All groups share one centre, and each spreads out both ways along 10 directions, with some noise.
(in the rows, 128 means zero)
Some rows, each with its group after it:
[117 162 107  84 151 188 123 102 119  95  98 121 144  98 157] | K_246
[114 123 125 152 136 120 129 126 123 108  94 110 157 126 120] | K_667
[122 128 142  83 145 141 142 122  96 117 140 148 117 177 154] | K_870
[117 136 132  93 156 105 126  96  76 119 128 113 140 131 135] | K_870
[153 165 130  29 147 145 161 143 112 122 148 141  94 149 189] | K_667
[140 133 123 127 138  75  48 156 168 136 168  78 183 132 107] | K_246
[174 100  99  78  83  65 114 190 128 150 124 149 126 179 107] | K_590
[119  69 129 121 156 151 137 124 109 180 120  69 159  64 134] | K_667
[145 203  94 167 148 124 130  78  96  64  99 153 150 151 142] | K_246
[134 108 107 139 140 130  66 179 138 206 156 110  95 115  97] | K_590
[130  92  98 177 135 170 187 145  78 124  84 102 181 142 184] | K_870
[162 134 155 169 181 162 124 127  95 161 141 138 128 141 187] | K_870
[139 119 152 112 129 114  85 172 156 136 117 126 121 155 126] | K_246
[105 139 121 134 162 171 120 151 147 161 143  95 112 119 135] | K_590
[136 141 134 128 131 136 138 107 133 129 159 125 140  91 137] | K_667
[115 170 159  99 163 106 122 121 111 104  66 131  86 117 134] | K_590
[110 109 156 147 155 109 138 143 116 158 148 108 115 144 125] | K_667
[178 111 128 106  92 110 154 103 112 107 144 162 157 146 133] | K_590
[105 185 133 101 125 100 108 114  98 128 164 149  92 129 117] | K_870
[121 144 134 148 147 116 130 113 134 104 129 116 150 138 137] | K_590
[113 129 105 144 135 155 116 127 152 133 149 105 153 113 125] | K_667
[146 111 178 104 155 139 143 122 155  96 151  98 180 110 189] | K_870
[116 168 112 104 122 133 118 138 136 108 152 129 124 146 137] | K_870
[126 110 155 101 147 151 161 139 140 154 134 116 101 111 152] | K_246
[141 142 119 114 143 132 115 115 137 132 137 132 129 122 115] | K_246
[175 187 153  98 172 110 108  69  57  86 104 161 155 139 190] | K_590
[ 94 117  92 159 132 117  96 141 114 130  84  95 162 136  90] | K_246
[122 174 125 210 109 102 122 111 138  89 138 151 138 147 112] | K_667
[156 139 133 143 120 107 113 133 108 122 130 138 138 145 149] | K_667
[130 127 153 111 158  90 104 156 176 148 128  82 116  97 107] | K_246
[157 104  67  98  72 161 140 168 123 144 124 143 146 134 148] | K_667
[113 150 160 121 128  86 111 161  80 169 140 142  59 142 150] | K_590
[146 136 147 110 121 116 176 142 161 128 189 110 127 109 162] | K_246
[110 148 136 125 157 133 109 127 120 113  53 122  99 124 119] | K_246
[142 200 121 100 100  82  70 120 143 126 172 155 103 120 101] | K_870
[174 130 120 116 178 136 125  79  65 138 126 102 187  99 171] | K_870
[140 136 169 111 149 133 126 136 149 109 105 136 105 149 151] | K_246
[ 73 163 162 154 166 221 207 101 151 108 130 142  58 115 165] | K_590
[145 106  84 158 129 133 141 128 120 149 146 129 144 143 103] | K_590
[123 127 164 139 145 175 147 117 143 146 142 161  67 127 136] | K_590
[137 161 103  85 138 143 142 113 111 113  97 141 116 108 135] | K_667
[172 130  90 128 137 189  95 129 136 135 164 134 176 145 165] | K_667
[168 106 145 111 147 136 147 127 154 104 118 145 138 160 132] | K_870
[167  74 115  81  89 139 150 157 138 177 126 180  62 143 100] | K_590
[155 111 123 103 176 166 142 107 124 159 142 121 123 112 137] | K_870
[110 142 121 137 140  76 125 151 129 125 134 102 128 159 118] | K_590
[145 138 124 122 107  83 121 140 121 136 119 132 113 115 119] | K_667
[128  61 203 108 160  63 130 126 134 141 103  79 148 108 117] | K_870
[148 173 140  99 174 124 104  99 139 123 161 101 150  88 142] | K_246
[131 108 147  66 124 122 116 184 201 153 168  72 134  75 151] | K_246
[ 84 120 135 112 107  90 179 114 118 116 116 118  97 105  94] | K_870
[134 143 107 126 147 142 122 124  95 123 107 131 145 149 150] | K_667

New rows. What belongs after each?
[181  95  89 122 114 135 119 153  95 166 140 117 170 132 156] | K_870
[163 145 126 189 140 138 169  94 138  71  85 127 180 118 153] | K_870
[143 161 132 104 146 100 137 109 158 132 158 109 108  75 109] | K_246
[118 122 137  99 142 151  65  81 117 113 119 150 151 143  88] | K_246
[144  78  71 108  91 131 188 136 136 137 154 129 147 123 108] | K_590
[120 109 131 143 133 104 118 144 151 156 205  94 154 135 122] | K_590
[137 150 129 158 137 123 131  96 121 128 135 144 112 111 109] | K_667
[148 101 171 120 154 130  47 150 132 129 105 154 136 217 128] | K_246
[128  97 151 116 160 144 115 141 145 146 110 132 115 150 124] | K_246
[ 76 206 180 158 139 115 131 108 151 110 155 143  59 101 125] | K_870
[136 131 154 126 150  77 132 118 110 119  93 127 117 131 119] | K_667
[102 109 135 102  97 136 145 126 135 136 171 119 137  97 138] | K_246
[ 94 252 107 140 165 164 122  73  87 127 173 170  52 110 130] | K_870
[120 110 124 127 130 125 117 165 104 157 134 137 105 177 139] | K_870
[153 129 147 109 126 136 140 105 132 112 119 155 125 123 137] | K_590
[145 143 118 136 162 111 125 116 123 151 136 124 108 115  95] | K_246
[179 102 121 132 134 149  81 137 119 168 171 121 166 119 152] | K_667
[159 152 149  97 136 122 128 120 105 114 133 154 128 151 170] | K_590
[135 137 106 137 141 137 128  97 115 146  93 142  98 104  85] | K_667
[111 144 109 131 121 143 120  87 104 100 113 145 153 132 113] | K_246
[169 109  89 178 123  94 111 116  86 165 193 128 177 158 110] | K_590
[144 141 121 103 103 136 133  76 132 118 153 184 106 131  82] | K_246
[118 138 116 131 141 118 178 108  90 139 139 133 105 132 124] | K_590
[134 121 101 140 123 153 117 149 120 154 137 123 132 117 140] | K_590
[127 135 184 134 120 110 167  99 137 116 145 139 110  84 142] | K_870
[ 90 209 192 174 208 144 113 105 114  78  96 143  90 170 168] | K_590
[128  60 129 125 163 139 126 178 119 179 117  69 164 124 157] | K_870
[182  96 115  98 110 118 167 123  82 171 132 205  63 171 108] | K_590
[ 90 107 164 116 194 148 126 148  97 178 146  99  98 144 160] | K_870
[136 122 130 154 139 135 118 153 104 153 131 130 118 147 149] | K_870
[190 118 178 125 150 104 107 110 179 164 192 159  92 124  93] | K_667
[ 81 179  91 141 137  92  95 160 128  98  81 110 111 170  96] | K_667
[157 157 152  97 166 132  91 113 115 141 140 147 106 129 141] | K_246
[154 200 165 120 169 149 100  89 147 105 173 131 139  91 163] | K_870
[121 133 125 187 135 163 119 132 135 134 134 131 132 141 132] | K_590
[153 177 128 150 148  99 157  98 144  73 145 126 155 151 137] | K_246
[157  93 110 150 104 102 121  96 127 148 158 111 174  83  96] | K_590
[160 186 148 141 118 138 122  96 100 111 182 174 118 131 189] | K_870
[ 84 170 109 123 142 126 140 112  70 138 132 131  96 134 120] | K_870
[131 110 175 125 131 125 120 124 141  96 155 141 154 186 159] | K_246
[ 83 139 119 163 180 146 148 152 146 159 206  85 121 163 129] | K_590
[134 160 103 113 111 119 154 129 133 120 191  92 168  80 155] | K_246
[104 155  99  93 128 149 162 130 158 104 103 118 107 108 111] | K_667
[141 106 104 156 136 174 169  84 149 115 150 117 174 111 120] | K_590
[120 126 140  83 117 123 148 123 120 104 135 153 112 170 128] | K_870
[101 146 119 135 204 161  75 145 175 156 146  39 152  77 122] | K_590
[137 130 109 161 181 174 144 119  47 178 128 130 114 141 171] | K_870
[151 137  96 125 186 135 147  94 136 118 119 103 151 131  97] | K_590
[101 157 153  94 186 125 134 140  68 142 168  89 131 153 200] | K_667
[150 110 112 133 164  99  91 129 109 167 116  65 180  71 117] | K_870
[115 121 127  93 113 167 139 129 128 128 104 143 102 112 143] | K_246
[109 153 160 125 168  90 186 110  85 139 159 139  76 162 136] | K_590
[153 138 159 120 108  91 173  85 121  56  93 169 138 150 132] | K_590
[129  91 194  72 165  63 139 167 126 154 111  87 101 134 131] | K_667
[128 134 119 162 135 134 143 137 126 134 111 113 137 121 142] | K_870
